The same things were measured in two ways. Each way mixes the same 10 hidden numbers, adds some noise and spreads widely along 6 directions of its own, which tell nothing about the thing.
In the rows, zero is written as 128.
Some things both ways: the first way, then the second way.
[147 154 138 154 181 128 152 128  95 124  82 183 152 141 149 136  95 134
 139 146 156  93 133]
[121 140 102  80 169 149 133 152  64 160 134 122  96 147 168 124 118 167
 134 132 135]

[109  54 124 166 109 126 118 178 135 157 122 158 135 123 105 139 103 132
 169 114 142 136 167]
[135 149  96 129 144 127 110 156 118  97 157 128 130 128 141 135 121  93
 174 154 112]

[ 92 125 136 184 124 160  91 176 101 116  51 177 155  79 107 113  67 122
 176 169  96 110 118]
[141 118 124 172 117 122  96 116 156 114 127 130 150 114 111 125 149  92
 116 149 141]

[ 76 153 181 119 155 131 101 182 175  83 130  99 120 119  93 153 139 110
 105  81 108 117 220]
[176 169 123 121 174 139  99 150 138 126  98 164  93  94 119 127 110 134
 145 127 107]

[146 117 190 133 110 117 135 129 175 130 131 103 182 123 101 113 152  67
 115  98 134 111 182]
[166 172 137  49 143 160 124 159  84 106 184 151  99 152 169 195 131 157
 122 169 120]

[149 109  77 114 115 138  92 159 170  77 154 140  78 177  99 158 135 149
 113  81  94 181 150]
[156 111 128 167 124 154  85 160 145 142 142 138 151 119 138 147 125 118
  92 154 149]

[103  59 120 149  99 114 102 142 144 182 187 111 197 141 157 114 109 145
 136  98 130 124 171]
[179 134 124 163 132 157 106 129 152 126 116 154 136 141 132 113 125 121
 107 146 138]

[184 114 112 125 137 122 152  89 140 131 130 143 126 176 139 136 128 132
 127 139 104 135 135]
[141 131  90 121 129 104 117 158 144 150 141 129 137  99 188 138 102  92
 192 170 115]

[197  96  94 180 149 173 157 135 125 107  54 173  81 152  90 164 122 125
 155 199 105 166  93]
[ 84 150 120 162 135 103  84 121 122 164  88 141 155 144 113 232 167 127
  85 126 200]

[ 78 163 172 132 149 131 103 160 151 123 143  96 164 111 140 112 131 104
  98 102 155  99 153]
[136 121 111 129 149 148 116 133 143 144 124 145 120 138  82  82 135 150
 135  98 109]

[101 196 210 106 168  92 131  91 129 125  97 110 164  85 133  89 100  77
 127 143 121  80 129]
[151 160 121  85 195 144 118 110 113 141 135 167 145  96 183  92 123 144
 150 121  76]

[119 155  93  95 129  91 113  98  78 132 169 145 106  99 105 129 132 194
 113 102 111 113 120]
[181 115 193 137  87 142 142  78 206 105 122 127 108 138 203  72 141  32
 178 182 115]

[144 107 101 113 163 109 115 150 142  76 114 154  26 141  65 176 120 170
 151 114 120 163 123]
[137 137 144 146 131 122  95 141 126 118 122 131 123 139 153 141 122  70
 180 150  91]

[110 102 117  95 155  98 117 143 121 144 172 124 172 129 151 110 111 128
 131  97 156 124 124]
[189 115 156 107 103 188 142  98  83 108 155 141 127 167 155  28 146 118
 108 130  63]

[132  85 158 151 100 128 129 172 166 118 133 119 124 157  77 144 117 139
 116 125 130 144 147]
[172 115 151 153  70 127 117 128 167  95 160 144 132 108 129 123 118  73
 185 156  81]

[125 157 127 159 163 138 163 131  93 153 108 151 202 122 173 130 126  92
 115 119 166  92 158]
[128 104 111 167  90 128 141 107 181 126 102 110  78 207  54  91 170  94
 173 129 176]

[106 179 123 136 196 137 135 160  77 114  85 184 121 110 128 144  92 145
 130 136 179 122 125]
[120 134 108 146 104 140 134 125 117 133 141 131 144 125 147 145 151 108
 138 138 166]

[130 155  85  84 160 132  98 145 120  75 136 153  74 130  99 145 128 162
 114 110 100 157 118]
[155 120 119  97 111 136 132 143 128 127 169 133  88 175 129 171 165 138
 133 174 160]

[142 100  99 160 121 119 140 127 152 137 130 151 108 179 146 156 107 133
 138 100 146 160 147]
[155 122 106 152 149 158  99 157 111 157 132 136 139 154 167 109 116 116
 135 151 130]

[131 169 136 120 131  94 130  82 129 130 102 160  17 147  91 151  82 177
 139 145 119 173 113]
[124 117 125 167 150 168 127 115 149 166 146 166 158 138 169 149 127 142
 173 123 171]

[174 148 116 116 146 147 132 113 150 123 100 157  90 143 110 131 138  92
 120 132 116 172 137]
[150 112  87  86  59 142 166 143 112 142 196 125 122 186 161 150 160 125
 155 181 158]

[143 118 124  82 153 111  93 126 181  70 142 117  66 128  81 146 162 108
 140  74 115 156 165]
[ 91 108 119 137 140 137 115 181  92  81 186 103 119 139 116 136  87 116
 185 121  97]

[ 87 134 118 150 139 114  94 170 142  70  71 139  77  93  74 149  70 123
 174 129  73 162 106]
[150 116 123 181 152 102  69 128 161  97 145 143 143 135 113 156 144  88
 163 171 112]

[105 104  90 145 160 127 147 178 110 142 141 142 125 147 128 167 110 147
 120 107 183 164 131]
[107 115 131 225 116 139 109 103 147 103 115 133 185  98 112 105 129  78
 131  98 141]

[122  79 149  98 135  71 128 139 156 133 173 114 123 137 108 129 127 131
 143  85 119 109 162]
[141 146 128 113 171 149 109 130 124 129 135 152  97 149 105 118 141 138
 175 120 106]

[126 100 109  80 148  97  86 100 119 132 179  85 105  99 102 104 131 180
 134 154 100 143  70]
[125 125 155 141 141 118 115  84 146 115 120 153 162 126 138 125 136 115
 122 113  97]

Other things, the second way, with their names:
<489>: [124 118 107  83 125 108 144 123 148 137 169 128  84 159 130 142 184 111
 207 159 137]
<718>: [121 153  91 117 166 123  93 157 119 127 164 137 148 129 147 190 154 119
 132 164 158]
<530>: [132 110 112 143 137 111 116 119 188  99 157 117 138 191 147 130 121  85
 184 178 134]
<496>: [115 106 137 155 105 110 133 114 127 118 121 133 123  94 102 133 100 142
 152 102 111]
<455>: [167 131 128  99 168 134 102 128 106 128 164 152 137 138 190 146 132 143
 127 175 105]
<649>: [110 147 123 136 125 145 113 117 148 137 153 143 201 101 181 122 129  86
 149 129 118]
<973>: [121  96  76 203  96  74  88 128 212 104 117 105 183 159  81 106 139  41
 129 161 127]
<772>: [120 105  98 134 111 146 135 140 146 132 174 114 154 144 160 142 136 124
 121 163 188]
<821>: [138 107 113 129 122 144 122 118 122 142 129 132 127 161  97  86 142 145
 112 116 116]
<1036>: [152 117 101 130 147  96 106 159 152 104 103 108 105 148 130  50  82  68
 179 146  40]
<787>: [159  68 150 181  55 187 128  89 133 150 198 158 212 109 157  90 169 122
  93 132 135]
<621>: [124  90 118 130 162 142 107 136 161 148 112 123  99 196  61  81 105 178
 117 103 121]
<239>: [121 166 119 115 185 127 102 115 108 142  66 151 104 172  75 106 149 150
 104  83 102]
<390>: [146 136 113 123 101 131 126 151  95 139 145 137 140 127 184 145 107 106
 155 157 107]
<1091>: [105 144 122 115 169 137  94 159 117 137 139 137 156 143 157 151  90 128
 134 125 101]
<467>: [190 163 117  93 129 141 140 124 154 111 130 156  84 210 148 174 131 142
 140 185 163]
<401>: [135 126 133  99 148 142 122 132 132 100 179 133 127 136 146 111 133 115
 165 142  89]
<405>: [143  92 162 131 135 166 117 114  90 109 167 130 147 112 149  38 112 119
 137 105  38]
<710>: [160 187 105  95 206 121  83 134 132 138 105 161 145  69 171  83 136  87
 154 136  54]
<920>: [124 120 138 150  85 168 157 117 102 118 154 140 121 160 135 134 147 119
 160 116 153]
<1048>: [ 77 104 108 126 155 129 134 151 105  98 185 110 141 117 133 116  94 132
 182 105 100]
<319>: [137 108 162 152 109 116 105 107 164 144 112 140 125  92 128 169 131 135
 115 141 154]
<778>: [130 105 137 128 137  97 155  67 165 118  87 132 105 120 119  40 112 120
 183 100  72]
<858>: [119  86 124 173 104 139 156 116 164 126 128 118 107 116 111  61 113 102
 205 103 127]
<705>: [120 136 127  65 174 171 143 109  58 149 178 157 164  80 180  69 145 176
 120  86  67]
<221>: [ 94  85 168 167 178 167  69 135  91 117 132 120 131 160  53  64 122 148
  95  59  65]
<1045>: [ 81 106 107 133 128 129 130 132 139 141 146 126 144 132  87 154 126 171
 112  95 165]
<366>: [105 144 142 130 201 138 105 149 142 103 122 129  89 134 119 123 103 115
 186 109 110]
<1035>: [100 129 131 122 198 104  97 119 161  94 124 116 129 131 115 127 118 122
 126 127 116]
<1077>: [113 134 107 112 152 131 125 144 143 104 174 128 146 109 149 148 106 134
 153 141 133]
<406>: [ 85 143 101 139 175 149  64 199  94 159 179 139 192  48 150 215 104 167
  91 122 164]
<833>: [145 137 101 154 114 159 150 106 128 156 110 166 145 133 113 110 142 154
 116  96 158]
<297>: [100 134  56  83 137 116 129 178  86 159 192 147 149 106 117 227 116 220
 118 128 164]
<301>: [121 143 108 140 148 140 105 139 129 114 165 146 163 131 134 162 151 113
 129 137 144]
<1102>: [159  78 143 168  63 149 155  63 189 135 140 144 187 120 153  26 130  91
 150 121  92]
<854>: [153 140  96 133 107 108 116 117 123 151 114 156 146 106 120 113 134 123
 147 130  90]
<48>: [158 126 134 140 130 148 126 131 130 110 133 157  99 135  95  98 106 134
 193 105  77]
<557>: [127 110 118 128 141 144 117 140 105 157 154 145 133 127 139 145 133 162
 129 124 135]
<144>: [169  93 120 124 141 137 130 122 145 127 141 133 159 112 189  38  71 127
 134 141  60]
<989>: [116 113 139 145 123 139 124 122 148 128 150 125 145  90 151 138 151 110
 115 137 167]
<801>: [129 139 106 113 147 140 147 133 110 104 145 141  89 148 109 132 113 161
 176 116 130]
<222>: [126 121 124 137 110  69  98 119 193  97 166 128 162 109 153 217 137  82
 159 197 145]
<582>: [128 154 123 165  98 152 117 132 108 123 134 173 169 130  98 208 138 154
  80 104 170]
<300>: [148 111 149 196 108 130  95 128 149 119 121 134 134 123 133 143 140  69
 145 152 139]
<226>: [148  91 173 197 103 149  88 107 200  87 135 133 137 191  76  93 140  68
 149 139 106]
<798>: [159 123 118 130 120 147 135 119 152 137 134 157 137  98 126 103 120 152
 131 119 121]
<21>: [113  97 100 125  95 118 143 152 150 103 202 110 130 122 138 142 114 109
 201 157 132]
<157>: [ 91  97 130 128  87 113 158  90 136 103 156 112 111 186  96 125 167 111
 173 123 138]
<44>: [153  78 165 162  67 168 134 127 147 166 123 127 104 130 129  86 132 111
 143 124 134]
<484>: [172  89 119 182 123 165 101 137 155 115 153 138 122 177  88  98 149 120
 126 148 144]
<66>: [148 145 128 129 172 151 110  95 126 108 131 159 170 139 144 105 129 144
  89 121 109]
<704>: [176 100 125 126  19 156 194  89 122 111 173 128 114 159 160  64 162  80
 190 162 121]
<1129>: [134 118 133 188 139 107  65 139 206 121 101 132 120 119  55 167 125 112
 133 141 158]
<969>: [ 37  83 113 196 132 119 143 140 144 111 144 100 163  90 122 137  67 130
 170  76 164]
<1027>: [184 181  92 124 180  90  60 136 199 118 108 162 163 126 156 135 140  53
 157 191  77]
<146>: [ 70 124  98 115 180 157 119 161  68 114 184 117 125 138  95 161 131 190
 116  95 163]
<418>: [173 125 168 147 148 164 111 102 150 115 129 149 138  87 171  77 128 105
 124 137 105]
<447>: [111 130 102 123 145  96 109 115 153 152 110 121 145 125 152 126 134 104
 149 147 130]
<251>: [108 147 111 139 132 165 102 135 104 187 145 161 160 127 130 186 181 147
 113 119 191]
<175>: [134  96  99 124 147 107 114 108 163 169 143 147 160 114 150 137 139 163
 119 150 144]
<267>: [119  88 122 140 132 110 101 117 159 125 170 131 145 151 100 153 142 145
 141 148 129]
<279>: [131 139  90  95 125 161 146 181 103 124 224 157 141  74 149 202 106 190
 159 134 158]
<922>: [139  80 180 133  76 208 142 141  32  91 246 132 151 151 181 152 121 155
 113 137 115]
<902>: [114 133 147 127 159 146 108 151 105 130 176 139 127  74 185 171 139 107
 182 142 137]
<439>: [150 101 144 158 100 179 129 129 122 159 131 152 140 137 132  75 122 125
 136  96 100]
<345>: [133 110 133 165 127 143 111 124 153 146 111 145 139 119 108 112 125 131
 115 107 130]
<561>: [101  63 142 208  74 136 118 111 160 118 160 125 169 106  83 100 133  98
 162 100 121]
<81>: [123 133 142 161 124 119  92 114 131 129 132 160 179  93 134 202 132 138
  91 132 143]
<774>: [144  98 134 165 113 171 149  81 164 143 112 142 134 163 121  48 123 137
 150 106 140]
<68>: [106 107 133 113 126 151 135 115 151 115 175 123 123 173  93 127 169 141
 123 121 159]
<227>: [121 122 145 156  93 133 123 126 199 114 114 135  76 201  37 151 151 102
 181 116 156]
<613>: [ 93 116 136  88 120 124 172 115 105  93 166 121  75 144  97 148 134 167
 168 102 132]
<761>: [147 116 131 131 103 161 112 141 129 132 163 129 166 127 161  74 130  80
 132 136  79]
<595>: [131 121 132 163 135 160 124 127 113  61 180 140 175  99 144 113  96 119
 125 118 107]
<41>: [141 135 101 146  99 129 124 122 135 110 168 150 157 100 113 167 156 125
 132 147 156]
<83>: [129 138 137  97 131 132 123 139 139 115 156 135 106 148 133 160 132 121
 169 143 120]
<133>: [121 123 121 123 146 116 130 138 133 112 133 128  88 125 115 104 119 110
 208 117  89]
<311>: [173 129 119 143 136 111 118  86 179 123  88 143 107 166 116  50 140  79
 195 145  75]
<459>: [134 138 137 130  76 176 135 127 121 155 164 148 132 136 134 181 187 125
 119 139 201]
<642>: [ 83 120  97 142 146 110 118 125 131 103 169 127 211  80 149 120  95 120
 135 111  97]
<870>: [ 95 108 101 142 132 128 120 133  87 132 173 139 186  48 125 150 124 170
 101 100 131]
<550>: [189 188 111  83 165 144 114 124 116 123 133 174 110 193 160 169 156 133
 143 179 127]
<274>: [170 161 162 100 137 187 144 105  43 169 100 181 135 108 200 131 132 188
  51 101 126]
<270>: [127 118 129 156  97 128 118 116 142 133 121 135 131 147  99 119 149 100
 151 123 125]
<629>: [141 104 168 143 115 145 137  71 152 114 106 142 101 178  81  80 149 139
 125 103 116]
<296>: [117  75 124 125  92 153 141 136 112 130 187 118 135 148 117 120 130 159
 119 125 136]
<626>: [ 97 109 141 114 166 130 118 116 111 115 147 119 127 136 123 110 110 156
 139 108 100]
<820>: [130 116 121 108  76 173 131 163 133 139 192 120 133 142 123 126 152 115
 132 137 144]
<1062>: [102 131 114 109 155 122 121 117  99 150 155 134 140 112 174 169 157 140
 142 146 158]
<53>: [109 101 139 139 135 134 115 122 133 154 128 125 141 123 144 123 135 130
 108 123 142]
<759>: [107 115  89 144 149 127  98 138 124 165 125 144 144 163  79 123 139 153
 137 103 117]
<11>: [ 77 142  72  87 174 128 120 174  50 103 199 118 160 128 141 177 108 173
 117 122 125]
<271>: [123  64 139 171  64 134 108 124 178 143 169 115 164  95 111 111 143 104
 124 140 141]
<105>: [119 167  99  86 160 113 111 155 154  96 155 131 117 156 112 181 134 119
 146 153 136]
<562>: [115 161 103 110 179 147 113 146 119 168 128 157 126 135 145 156 138 147
 158 117 145]
<670>: [ 97 118  99  95 182 122 123 177 124  81 213 121 146  79 152 168  66 167
 161 136 111]
<911>: [133 124  91 149 106 119 109 115 151 130 137 131 206 137 149  93 141  78
 108 145 106]
<1107>: [122 132 127 101 154 161 131 158  55 139 188 140 155  68 232 142  90 144
 161 132  99]
<242>: [115  82 124 184 142 144 119 135 141 112 155 131 175  64 131  53  67 123
 163  86  73]
<147>: [140 140 111 163  84 164  99 189 131 139 181 154 142 203 131 252 147 106
 148 176 198]
<149>: [147  80 156 109 125 155 146 125 119  97 206 121 130  83 189 101 105 147
 132 151 110]
<956>: [ 99 127 107 196 137  96  89 118 222 122 105 149 147 164  46 177 131 111
 173 116 161]
<96>: [119 110 141 144  99 131 130 109 187 139 118 124 144 160 143 114 123  93
 142 135 141]
<849>: [160 132 129 121 121 135 147 108 131 102 139 144 154 127 202 103  87 109
 148 149  91]
<73>: [170 125 161 176 109 157  90 119 167 145 104 143 140 121 145 123 155  80
  93 154 153]

Some of these things the first way, each followed by its name:
[121 136 133 148 132 132 120 117 141 109 110 116 105 138 123 138 109 133
 128 151 117 136 106] -> <557>
[167 146 116  85 194 128 122 147 124  93 111 168 120 143 111 122 120 114
 125 123 150 158 113] -> <11>
[152 139 129 171 104 166 134 126 130  93  88 166  89 174 112 160 111 159
 117 160 115 122 121] -> <44>
[108  89 132 123  73 135  58 116 148 153 143 115 112  50  83  85 149 108
 160 122  71 122 132] -> <68>
[ 92 110 134 167 112 149  89 167 153 128 135 107 107 118 100 141 124 153
 121 126 121 137 144] -> <345>
[ 97  41 165 190  67 110 113 145 185 160 133  77 164  95 109 115 121  81
 165 116 116 111 142] -> <405>
[159  76 140 122  86 138 151  74 136 156 132 128 154 142 143 112 148  79
 142 143 114 102 140] -> <459>
[167  57 126 117  94 116 104 130 136 137 146 155  91 137  70 117 122 181
 151 147  95 125 124] -> <83>
[ 73  78 122 170  95 133 105 177 133 166 138 123 126  94 106 134 109 124
 144 108 167 144 133] -> <301>
[ 71 107 143 118 114  80 101 142 142 155 199  68 169  82 128 105 149 119
 114  62 167 100 141] -> <401>
[ 83 143 100 106 148 107 136  81  15 154 158 130 172 105 197  95  82 195
 125 177 172  48  15] -> <489>
[186  93  77  31 123 121 111  56 108 119 200 144 119 191 169  87 135 162
 114 134 133 126  57] -> <761>
[ 73 161 135  94 148  76  54 164 150  94 175 104 107  74  87 117 126 147
 120  40 158 133 136] -> <226>
[102  93 166 142 101 136  91 139 151 167 152 110 164 121 115  97 111 146
 130 149  92 110 157] -> <798>
[162 132 134 162 152 132 194 128  96 165 120 129 174 169 136 139 108 161
  89 194 129 125 102] -> <778>
[169 106 140 112 137 109 172  81 155 133 127 121 134 163 152 129 142  65
 135 121 133 119 130] -> <251>
[170 129 143 160 121 110 135 133 152 112  88 138 151 133  99 109  90 114
 134 158  89 140  89] -> <267>
[ 80 142 132 171  88 152 103 138 127 119  89 145 153 119 145 117  69  98
 147 128 119 133 123] -> <484>
[ 68  64 116 134 167  75 129 184 146 198 206  87 163  93 132 146 152 121
 135  44 176 133 209] -> <704>
[ 82 230 162 114 177 137 107 100 104  91  88 134  97  90 124 133 118 123
 117 137 118 102 144] -> <858>
[141 145 174 103 117 147  91  92 147 112 126 118 110 109  90 109 159 116
 114 136 112 105 147] -> <227>
[146 115 136 111  95 130 133  69 112 119 129 140 106 144 119 125 125 147
 136 155 105 102 116] -> <366>
[100  56 131 173  92  87 116 160 182 134 155  86 115 125  86 158 120 125
 152  69 178 169 142] -> <922>
[124 129 146 145 156 106 137 148 140 134 101 147 127 119 105 133  99 119
 146 131 102 133 154] -> <311>
[126  92 141 161 130 148 143 137 134 136 114  99 195 139 147 115 107  98
 131 173 118 117 101] -> <870>
[182 131 147 124 155  98 141 125 153 108 110 139 136 132  91 122 129 115
 131 132 101 129 129] -> <626>
[ 99 131 130 174 122 134 102 113 135 137 125  87 152  77 133 118 142 112
 132 127 120 103 120] -> <53>
[125 130 149 122 103 117  92 143 125 131 155 133 160 127 101 102 105 171
 104 120 136 119 122] -> <670>
[ 87  78 166 139 131 143  94 140 146 173 167  69 191 115 141 103 128 128
 125 144 185 124 141] -> <582>
[ 99 102 140 141 161 127 128 126 145 151 158  74 140 136 134 148 137 144
 117 137 142 136 152] -> <274>
[144  73 180 160 118 133 111 122 169 174 149  84 220 139 151  80 122 111
 134 166 123  98 134] -> <297>
[178 116 145 137 118 133 137 147 146  93 111 172 145 189 125 124 105 129
 121 123 147 116 121] -> <406>
[154  77 131 125 151 134  98 122 131 112 121 124 117 136  92 123 110 183
 157 196  58 124 117] -> <496>
[143  84 104 154 144 119 160 149 136 167 140 108 129 108 102 149 157 110
 122 124 146 153 123] -> <157>
[140 167 177 144 201 152 140 163 107  93  45 176 146 150 124 122  59 138
 137 208 135 112  95] -> <854>
[ 73 139 150  90 132 118  62 103 118 133 143 104 164  70 127  81 101 117
 152 124 119 124 128] -> <595>
[172 137 120  79 120 126 113  59 161  95 139 137  57 183 122 136 141 120
 122 105 154 177 121] -> <147>
[186 116 156 151 135 143 155  77 170 122  85 126 134 160 126 133 139  72
 143 159 111 141 149] -> <390>
[104  83 160 155  97 122 160 142 133 177 133 107 153 130 133 115 108 105
 118 158 158 112  96] -> <705>
[150  63 126 162 124 118 132 172 173 131 139  99 137 147  82 149 128 136
 127 129 116 168 135] -> <81>
[147 131 124 156 110 135 103 111  78 178 138 171 150 120 131  92 102 210
 118 164 172  99  81] -> <96>
[177 129 177 204  97 160 146 107 139 109  40 137 180 127 101 120 106 102
 144 211  49  95 118] -> <319>
[194 102 121 172 117 139 191  83 116 134  40 174 118 145 111 138  95  87
 172 209  65 136  93] -> <1062>
[ 75  89 148 154 135 122 109 153 127 166 171  64 167  67 103 129 158 141
 123 124 144  96 151] -> <613>
[175  81 121  99 132  82 150 144 133 174 181 162 112 164 104 120 135 156
 115  88 185 145 129] -> <649>
[113  93 148 162 105 119 123 115 139 167 140 100 161 107 131 113 127 110
 139 129 156 114 128] -> <1048>
[177  80  86  82 164 115 126 152 151 101 154 147  66 172  90 154 142 160
 129 115 105 168 133] -> <270>
[109 170 152 126 135 151 115 116 143 102 116 119  76 155 124 144 116 143
  99 139 163 142 110] -> <439>
[132 153 120 165 110 153 101 128 125 144  82 179 127  93 112 114 110 107
 145 126 107 143 149] -> <772>
[129 164 167 130 183 113 138 122 175 112 122  84 162 136 157 120 137  63
 104 109 166 119 125] -> <759>
[ 99 113 139 181  87 146 111 113 140 137 112 112 182  97 145 118 133  82
 145 119 110  93 156] -> <73>
[150 133 143 164  96 147 120 135 144 114 108 135 175 132 129 102 120 101
 116 142 107 102 104] -> <271>
